All groups share one centre, and each spreads out both ways along 9 directions, with some noise.
Some rows, each with its group after it:
[-53  -4  -1   7 -25  15  20   4  -6 -18  36  25  33  18 -27] | J_512
[-39 -32   6  30  69 -12 -12  41 -10  56  78 -13  20 -15 -34] | J_572
[-35  11 -39  29  -1  11   6  -3 -20  50 -11  30  -1 -13  21] | J_165
[-52 -16 -40  16 -18  88  28  47  75 -15   2  -8   1 -13   9] | J_872
[ -9  -5  66 -22   4 -23  10  -7  15 -46  52 -19  -1  23 -13] | J_165
[ 68  15 -25   0 -45 -25 -60  22  14 -24  14  26  39  44  -2] | J_266
[ 14  16 -56  18 -14   8 -38  40  19 -48 -11 -15  36  16  38] | J_145
[ 55 -17  16  -7  -8 -13 -10 -31  -8 -26 -20 -30 -17 -24  23] | J_512
[ -7  31  26 -12   7  -2 -17  10 -10 -19   1  32  51  38  56] | J_145
[ 19 -19  34   5 -29 -27  35 -49  -9  21 -30  20 -14 -20  13] | J_872
[-24  47 -41  23 -32   5 -15  45  16   9  16  -6 -15  42  -8] | J_145
[  0  -7 -39  37  12  16 -38 -10   2  27  72  -6  -5 -28  43] | J_165
[ 16 -29  -4 -12  53  24 -24  24  17 -27  12 -49  -9 -33 -15] | J_321
[ 27  -2 -12   4 -23  25 -15  14  22 -36  15 -45 -31 -12  -1] | J_266
[-38  29  28 -23  -3  45  34  -9  -2  13  -9 -14 -39   9  -1] | J_321
[ -8  -8 -28  19  69   3 -28  62  27   8  26 -68 -12 -17  -2] | J_572
[ 66  -1 -10  10 -62  40 -22  56  49 -11 -53  10  42  18  46] | J_321
[-37 -33  38  -2  41 -35  34  11 -21   5 -23  22  50  -4 -25] | J_512
[ 20  38 -16  -8 -10 -17   2  35  38  35 -63   3  26  52  22] | J_512
[-19  41 -26 -17  35  15 -47  25  -8 -75  40 -47  19  30  23] | J_872
[-48 -13 -30  17 -20  29  17   7  26 -30  13  31  50   2  26] | J_872
[  9 -27 -17   2   8  43   6  27  25   7  -8 -45 -17 -24 -27] | J_872
[ 31  -4 -15   5 -13 -17 -16 -13   3  -5  13 -25  10   4   8] | J_165
[ 32 -41  19  29 -39 -42 -19  65 -25 -95   1 -13  55  -3 -49] | J_29
[  2  14 -38  19  36 -29 -35 -13 -33  -6  29 -43  -4 -16  30] | J_572
[-14  13  23 -15 -36  32  15 -15  10   3  28  15 -14  18  -8] | J_165
[-13  11   3  -9   5  38   5  -1  24  11  -4  -1   0   5  39] | J_266
[ 17  23 -33  12   5  11 -29  50  42  16 -19   9   3  18  31] | J_165
[-62 -41  -1  23  47   0  48   0  -6  26  15 -45  14 -33 -21] | J_266
[ 17  -3 -18  14 -25  16   6  17  53   2 -20  -1  -3   1  31] | J_872
[-29  -8  21 -11  44  -1  16  22   7  16  -8  -4  29   8   1] | J_266
[-25 -27 -13   3  26  43   8  -7  21 -24  34 -51  -2 -31  20] | J_145
[ -6 -19  47 -16   1  28  14  28 -19  38  38 -27  15  17 -78] | J_321
[ 59  10  13 -30 -16   9  -1 -22  26 -17 -49 -35 -39  -4  23] | J_145
[ 74 -22 -30 -13  -8  -6 -21   5  22  49 -36   0  63  22  -5] | J_512
[ 13 -17  30  12  10 -12 -13 -11 -16 -28  26  -2  -6 -30  28] | J_572
[ 22 -26   6  -6  -1  12  -9  -2  34 -70  -8  10  -9 -32  22] | J_29
[ 26  -3  46 -16  -1  10 -13  -8   1  12  33  -4  14  16  12] | J_145
[-14   8  20   7 -14   2  16  -1  13  14  16  -4   5  16  23] | J_29
[-14   2   7  17   6  -2 -15  29  27 -52  23  -4   9  -1  34] | J_872
[ -8 -17 -17  37  16  -2   0   6 -13  31 -13   2  20 -33  48] | J_321
[-12  -4 -39 -25 -17  48  33 -52 -23  24 -16 -31   4  -5 -34] | J_872
[-33   1 -45  10 -42  50  21  -3  21  17  23   6  24  17 -14] | J_872
[ -9  -9 -11  10  31 -21   2  22  35  -2 -62  60  75   7  75] | J_266
[-36 -44   2  38 -16 -30  36 -29 -21  31  28  36  34 -21 -19] | J_872
[-46 -18  14  -9   4  26  67 -45  -9  15 -28 -19  -3 -24  11] | J_266
[-66  13 -17  44  84 -95   2  21 -27 -54 -12 -42 -21 -28  44] | J_572
[ -6  12 -11  -5 -12   2   2  15  21 -16  13 -25  15  31 -13] | J_165
[-22   9  -1  -3  66 -19 -22  61  36 -21  14 -32  -4  14 -11] | J_321
[ 22 -39  -9  30 -20 -42  -7  12 -23 -60  31 -60 -23 -33 -65] | J_266
[-11  -2 -27  -5  58  -1 -25   0   1  30  43 -33   7   0  -1] | J_512
[ 25   8 -58 -11  81 -44 -55  24  18  20   5 -20  42  25   7] | J_321
[-64  16  50  18 -25 -39  31   9  13 -58  16  58  16  25  24] | J_29
[ 61  10  38 -27  24  16 -26 -58 -30  44  26 -58 -59 -24  30] | J_572
[-14  33 -22 -11 -10 -47  33 -31 -13  19 -49 -21   3  38  -8] | J_266
[-32  35 -25  17   3 -41  10  39  38 -60 -46 -16 -12  19  43] | J_572
[-10   4  20  -3  16  20 -10  13  11   4  43 -19   8  10  15] | J_145
[ 42 -35   2  12 -21  18 -16 -16  -3 -49  37 -59 -32 -45   0] | J_512
[ 40 -32 -59  50  43 -29 -52  40  31 -24 -10 -25  29 -45  67] | J_321
[ -1  39   1 -11  -8  -5   4 -16  -1  31 -30  32 -14  21  32] | J_165
[-46  13 -52  19 -10  35  13  17  22 -22   5 -32 -16  -7   5] | J_145
[-47  62   1  -1 -20 -11   3   8  -5  -4  18  24 -32  48  -1] | J_266
[-33  28  40  -6 -10  20  29  12  20 -16  -7  -7 -27  17  26] | J_29
[ -6   6  17   2  -9  20  15  22  -1  31  -1 -20  22  19   2] | J_29
[ 63 -30  18   9  -9 -16 -18  61 -47   2 -37 -60  59   3 -46] | J_29
[-29  14   4  25  -5 -27  14  -8 -14 -10  30 -43 -35  -4   6] | J_512
[-52  28 -22  17 -15  45  23  -2  -8  67  28 -17 -18   9   5] | J_321
[ 28 -18   7  47 -38 -34  12 -51 -33   5  22 -56 -42 -48  41] | J_321
[-33  23  21  -7   2  17  12 -36 -20 -40  33 -43 -48 -13  25] | J_872
[ 38 -27  37  15 -24 -47  -9  27 -11 -11 -12  37  11  -5 -36] | J_145
[ -1 -40 -24   5   8  20   0 -12  -9  27  19   8  33 -24 -24] | J_29
[-37   3 -18  31  37 -31  -3  69  12  18 -21  22  26  11  -5] | J_165
[ -5  -6   6  -3 -26   8  21  14  10 -24 -12 -12  22  16 -18] | J_512
[ -4   8 -18 -20 -25   2  16 -75 -65   3 -11  13  24   3  -6] | J_572
[ -4   8  -2  11  28 -61 -13  -3  -9  39  20  14  41  28  12] | J_145
[ 66   3   0  -1 -42  -5 -10  28  39 -72 -45 -71 -16   5  19] | J_512
[ 11   6 -20  -9 -43  27   5 -25  -4 -23  -8 -14   0   3   2] | J_572
[ -1 -15  58 -12 -18  21  18  33  22 -26  -8  18 -19  -5 -25] | J_165
[-34 -22   0   2  20 -19  18 -20 -37   3  -5  41  33 -13 -27] | J_29
[-56  62 -13  -1   4  28  28  -4   5  49 -28   5 -29  25  51] | J_321
[ 17  -4  21  -4  -3  18 -12  28  32 -20   4   5  -6   0   8] | J_165
[ 40  70  22 -18 -38  17 -30  37  16 -13 -21  -9 -41  48  28] | J_145
[-21   2  16 -22   0  22  14 -20  53 -43 -23  67  -1  -3  53] | J_29
[ 44  45 -11 -11   8   6 -11  24 -14  82 -35 -97 -10  37  13] | J_29
[-24  29  26 -13  17 -36   6 -58 -37  -5 -10  63   1   6  48] | J_512
[  2 -39   1  30   1 -16   8  24   2  -9  21 -38   9 -21 -23] | J_512
[ -2   1  26  10 -18 -49  26  18  42  36  -6  26  18  41  -9] | J_572
[-32   0 -44  12  14 -14   5 -23 -13 -29  -9  -2  48  -4  43] | J_145
[ -7   1   3 -25  -3 -16  48 -85 -19 -15 -79  19  16 -17  61] | J_872
[ 13  36 -13 -22 -30 -38  -3 -60 -23  29  73 -57 -29  55 -61] | J_321
[  5 -23  43  29   2 -29  12   9 -34  39  26 -45  23  -5  -3] | J_29
[  5 -31  13  20  -9 -19  11 -32 -27 -36  22 -33 -15 -39  -1] | J_572
[ 10 -48  -5  38  31 -33 -12   0 -14   7  50 -46  12 -40  -4] | J_266
[ 23  19   4  -2  34 -11 -35  -7 -14  13  18 -26 -17  -3  40] | J_572
[ 39 -18  -9  -3 -10   6 -19  -9  10  18   5  15  55  10  27] | J_266
[ 28 -18  36 -14  13   1 -19 -21  20 -64  36 -30  -2 -14  42] | J_165

New rows, each followed by its group:
[-34  29  13  23  26 -35   4  62  57  10   6  -2 -14  32  27] | J_572
[ 27  15 -36 -38  12  23 -10 -30   6   9 -54  10  -4   0  11] | J_29
[-15  27 -11   9  -9 -39  -1  36  38 -11 -24  35  33  45  26] | J_572
[ 52 -25  -4   0 -29  -8 -13  23  17 -24 -13 -10  30   7 -21] | J_165
[ -8  38  42 -24 -34  42  -3 -64   7  21  58  52 -40  16  51] | J_165
[-18  -8  -4  31 -69  28   1 -13  23 -50  73  11  12   1  29] | J_872
[-15   6 -31   3 -10  -6  28 -55 -15   7  -6 -46 -39 -17   6] | J_145
[ 37 -67   6   9 -37 -11  15 -38 -24 -47 -13   5  27 -49 -22] | J_145
[ 13 -18  25 -14   4  17  -2  -2  12 -20  -1   2  22  -5  12] | J_145
[-10  24  13   5  -5 -64  21 -14 -24  12 -42  29 -18  14  -8] | J_145
[-28  19 -40  13 -34  13   2  25   9 -22 -10  28  31  25   4] | J_145
[-32 -33  16  22  49 -47  35 -15 -11  -9 -37   6  25 -43  42] | J_266
[  0  -5 -42   3  -9   5   5  36  33   2 -19 -14  45  28 -18] | J_266
[-23  17  16  21  34 -81  17 -10  14   1 -44  40  13   5  83] | J_872
[-17   9 -12 -47  96  34 -18  22  16   6 -21 -17  -1   0  -7] | J_321
[-29  -4   4 -18  30 -53   6 -16 -33 -73  26 -49  40  21 -28] | J_512
[-18  59 -46  -5 -15  -5   5  42  28  -9  -7 -74 -50  48 -39] | J_266
[-19   7  12  26  33 -52  -8 -21 -30  17  43  -7 -18 -12  28] | J_266
[-48  -4 -18  10  35  11  21  17   9  51  30 -29  24  12 -13] | J_266
[-48  46  60 -39 -50  40  60 -56 -14  21  10  18 -59  34 -16] | J_165
[ 20  -5  12  13 -14  22 -22  -3  11  23  25  43 -18 -20  33] | J_165
[ 21   3  27 -24  14 -11  -3   6 -16  34  -5 -16  20  25 -26] | J_321
[ -7  17 -87   4   7 -16 -27 -51   7   4  45  -4 -32  -2  -3] | J_29
[ 48   9  10  -3  -6 -47 -32   7  -5 -48 -14 -15 -20   5   5] | J_266
[ 33  35  47  -3  28 -51 -30 -43 -40  -4  34 -42 -79 -15  42] | J_266
[-85   8 -49  20  70 -63  17   1 -23 -33  -3 -28  75  18  31] | J_165
[-40  17 -13  14  51 -48 -34   3 -45 -45  75 -29  32  15   6] | J_872
[ 17  44   1  -7 -41 -29 -17   5   0 -48 -21  31 -14  37   6] | J_266
[ 23  -9 -17  -7 -38  42 -28  11  -4 -35  50 -25  23  12 -37] | J_872
[  3 -13 -26  -6 -29   0  -1 -51 -11 -52  15  21 -14 -23 -18] | J_29
[  1  -3 -17  -2   0 -20  15 -40   3  46  20 -17   4  12  -8] | J_145
[  5 -10 -44  23  -7  37 -18 -27  -8  13  17   4   0 -37  48] | J_165
[ 21   5  22 -10   0  24 -22  33  16 -38  21 -40 -34  -3 -15] | J_266
[-10  12   2  -4 -15  48 -19 -12  35 -16  96 -40 -31   7  15] | J_165
[-38  38  -7 -10  19  -1  10   1 -11  58   7   9  13  43 -11] | J_321
[-24  -4   2  16  15  30   7  57  43  15   9 -27 -33  -9 -12] | J_872
[ 12 -23 -65   2  26 -14 -34 -16   6 -13  30   0  40  -6  -8] | J_321
[ -4   8   8   1  24   2   8 -10   8   5 -12 -31 -23 -13  40] | J_266
[ 63  -2  29 -15 -25 -25 -23  -8 -17 -58  -8 -32 -33  -6 -21] | J_266
[ 10  -4  28  -1  29   1 -16  23  11 -25   9 -25  -3  -9  27] | J_145
[ 11  30 -18  25 -20 -58 -18  20  23  -8  40 -42 -12  41   5] | J_321
[-75   2  19  19  47  15  31   4  11  13   7  14 -10 -27  53] | J_266
[-30  30  54 -36  -4  18  38 -11 -16  17 -17   8 -12  34 -22] | J_321
[-43  39 -29   9  39   6  -8  15  13  -6  18 -40  -6  14  49] | J_145
[-20  31  30 -14  23 -12   7   4   7  25   2  11  -2  29  20] | J_145
[-19 -11  11  -8  -7  25  23 -30 -32  36  20  -4   5  -6 -27] | J_321
[-71  21  65 -21  49  18  38   8   3   0 -32  51   0   4  42] | J_266
[ 33   1   3  27 -16 -34  -4  -7 -15  32 -18 -19   7  -6  41] | J_321
[-45 -17  29  21   7 -19  20   7  27   4  27  57  44   7  30] | J_29
[-27 -31  20   5  40  -6  10  18   8  14  -5  43  66  -5  25] | J_266
[-26  22 -24   6  25  -3  31 -40   4  43 -13 -66 -38  -8  41] | J_266
[-34   9  -8  -5 -58  55  26 -32  20  -8  42  12 -18  13  -8] | J_29
[ 27  -5  42  16 -72 -53  15 -32 -12 -56  22 -18 -22   5  -3] | J_321
[ 15  55  13 -24  -8  -1  -3  -5   7 -24 -25 -42 -67  19  15] | J_266
[-11 -46 -26  35  34 -27  20  10   0 -12  10 -93 -15 -50 -24] | J_266
[ 15 -28  17  12   6 -44  -2 -35 -17 -56  -9   5  31 -28  48] | J_872
[ 27   5  28 -10  11 -29  -3 -31 -24  -8   1 -38 -33 -10   7] | J_266
[ -6 -13 -15  -4  28   2 -18  12  20 -41  59 -58 -30 -11 -37] | J_321
[ 13  22 -24  38 -45 -27  -6  -8   3  22  51 -58 -28  18   7] | J_321
[-14  24 -11  18 -28 -26   4  -2   7 -59 -13   8  -1  11  44] | J_572
[-14  67   4 -18  11   8   3  50  19  72 -43   9  17  74  19] | J_321
[-15   6  34  43 -50  -2  33   4 -11  12   0 -15 -28 -15  38] | J_321
[ -1 -52 -12  14 -33  44  25  16  20  15   3   6  19 -22 -42] | J_872
[-49  -7  55 -14  62  12  21  27   7  -1  -7   6   4  -8  11] | J_266
[-45 -10 -16  20  25  -2  12  14   8  29  25  -4  30   1   3] | J_266
[  0  -8  45 -29 -10  34  16  10  19 -58 -12  -7 -21  -4 -19] | J_321
[ 32   0 -32  24  -1  -3 -20  -6  -7  46  20 -59 -10 -10  21] | J_321
[ 18   9  -5  -1 -28  25   6   2   6  19 -60  44  40  10  49] | J_321
[-18   3   0  16  34 -39 -17  40  10 -16  -9  36  44  14  26] | J_572
[ 21 -11   0  19 -19 -11 -12  35  34 -51 -17   2  14  -8  36] | J_321
[ 23 -26 -34   1  -9  25 -14  13  10  11  19 -22  34   4 -33] | J_572
[ 41  19 -34  -7 -29 -54 -27  40   7 -25 -18 -10  38  60 -56] | J_266
[-20  20 -18 -29  20  46  -1  17  14  32 -14  14  23  29  -7] | J_321
[ 68 -39 -21  41  28 -22 -68  24  21  -4  46 -29  -3 -46  38] | J_165
[-39 -42   4  18  -6  38  48 -31 -13  -1  31 -52 -29 -53 -19] | J_266
[  9  31 -12 -24 -20  22 -13  31  28  22   7  -7  22  62 -28] | J_321
[-27   5   0  48   5 -49  -5  41  10 -14  16   1  -4  -2  22] | J_512
[  7   4 -48  33  13 -76 -28 -10   7 -24  36 -19   8   4  27] | J_321
[ 32  -8  -3 -35  38 -13 -27  22  24 -35 -39  15  42  18   1] | J_321
[ 116  -31   16   24   22 -115  -73   38   19    7    5    1   35    6
    9] | J_165
[-67 -17  24  11  32  -3  35  49   6 -42  20 -57  -3  -7 -40] | J_512
[ 48  39 -74  43 -10 -54 -67  66  19  -8   3 -41   0  33  20] | J_145
[ 66 -40 -44  28 -35 -28 -30  16   6 -48 -21 -17  26 -24  -9] | J_145
[ -1   8   9  18 -23  17   2 -13   2   4  11  17 -37 -19  32] | J_512
[ 41  -7 -14  10  28 -55 -33  17   8  -1 -14  -2  42   9  29] | J_266
[ 11  18 -22   0  35 -39 -30  -9 -30   0  33 -63  -4   8   1] | J_872
[ -2 -19  18  34  34 -59  -2 -12 -21 -41   3 -26 -38 -53  34] | J_266
[ -4  31  20 -11 -30  41   1  29  56  32  21  20 -13  45   9] | J_572
[-16 -23 -45  37  -3  -5   6  24  19  53  34  -9  20   1 -29] | J_872
[-17 -34   1  -6  64 -43 -14   5 -20 -18  20  11  76   0 -22] | J_512
[ -8 -44 -57  34  16  14  -1  30  41  26   9  -9  74 -10  21] | J_266
[ 28  24  -3 -33   6  -5  -7 -21 -28  14 -26 -28  -1  21 -18] | J_872
[-58  59 -10  -1   4  19  18 -22  -3  47  10  15 -37  23  32] | J_165
[-23 -27  21   1 -22   4  41 -46 -17  35  42   5  -8 -11 -47] | J_145
[-52 -53   9  12  16  59  43  37  41 -31 -27  23  44 -39  16] | J_266
[  3 -15   3  70 -45 -64  11 -20  -4 -51   4  -6 -19 -42  73] | J_321
[-41 -24  -1   3  36   0  41   4   0  19  -2 -54   3 -14 -25] | J_266
[ -5  25  15  -6 -57  45  -1 -42   9  43  77  32 -30  22   6] | J_165
[ 35 -10  -7 -23 -20   7   1 -50  -6 -38 -20   4   5 -15  14] | J_321
[-61  -7  30  10  -4 -15  35 -38 -15 -64   1  54  32 -12  59] | J_872
[  7  24 -18   9 -61  47   7  14  30   3 -26   9   2  18  44] | J_321
[ 29  15  25  -2  31 -34 -32  31  15 -45 -24  -1 -14  -2  38] | J_266
[ 20 -15  49   4 -14 -14  20 -17 -27   4 -13 -22 -15 -19   8] | J_321
[-14   4  14 -33  20  20  11  -7  -3   0 -32  34  24  13  -2] | J_321
[ 23 -21  30  12 -31  -9   8  -7   2 -45 -10 -14 -12 -23  20] | J_321
[  0 -13  79 -31   0  14  27  16  -7 -24 -20   0  -3   2 -33] | J_321
[ 20  -5  58  22  -6 -16   6  30  29 -17  14 -45  -4   2  52] | J_29
[-16  19  -6 -12   6  -2   7 -17  -3  16   7  -9  -5  17  -2] | J_321
[-45 -24 -34  12  18  27  22  54  36  12   3 -19  48  12 -29] | J_266
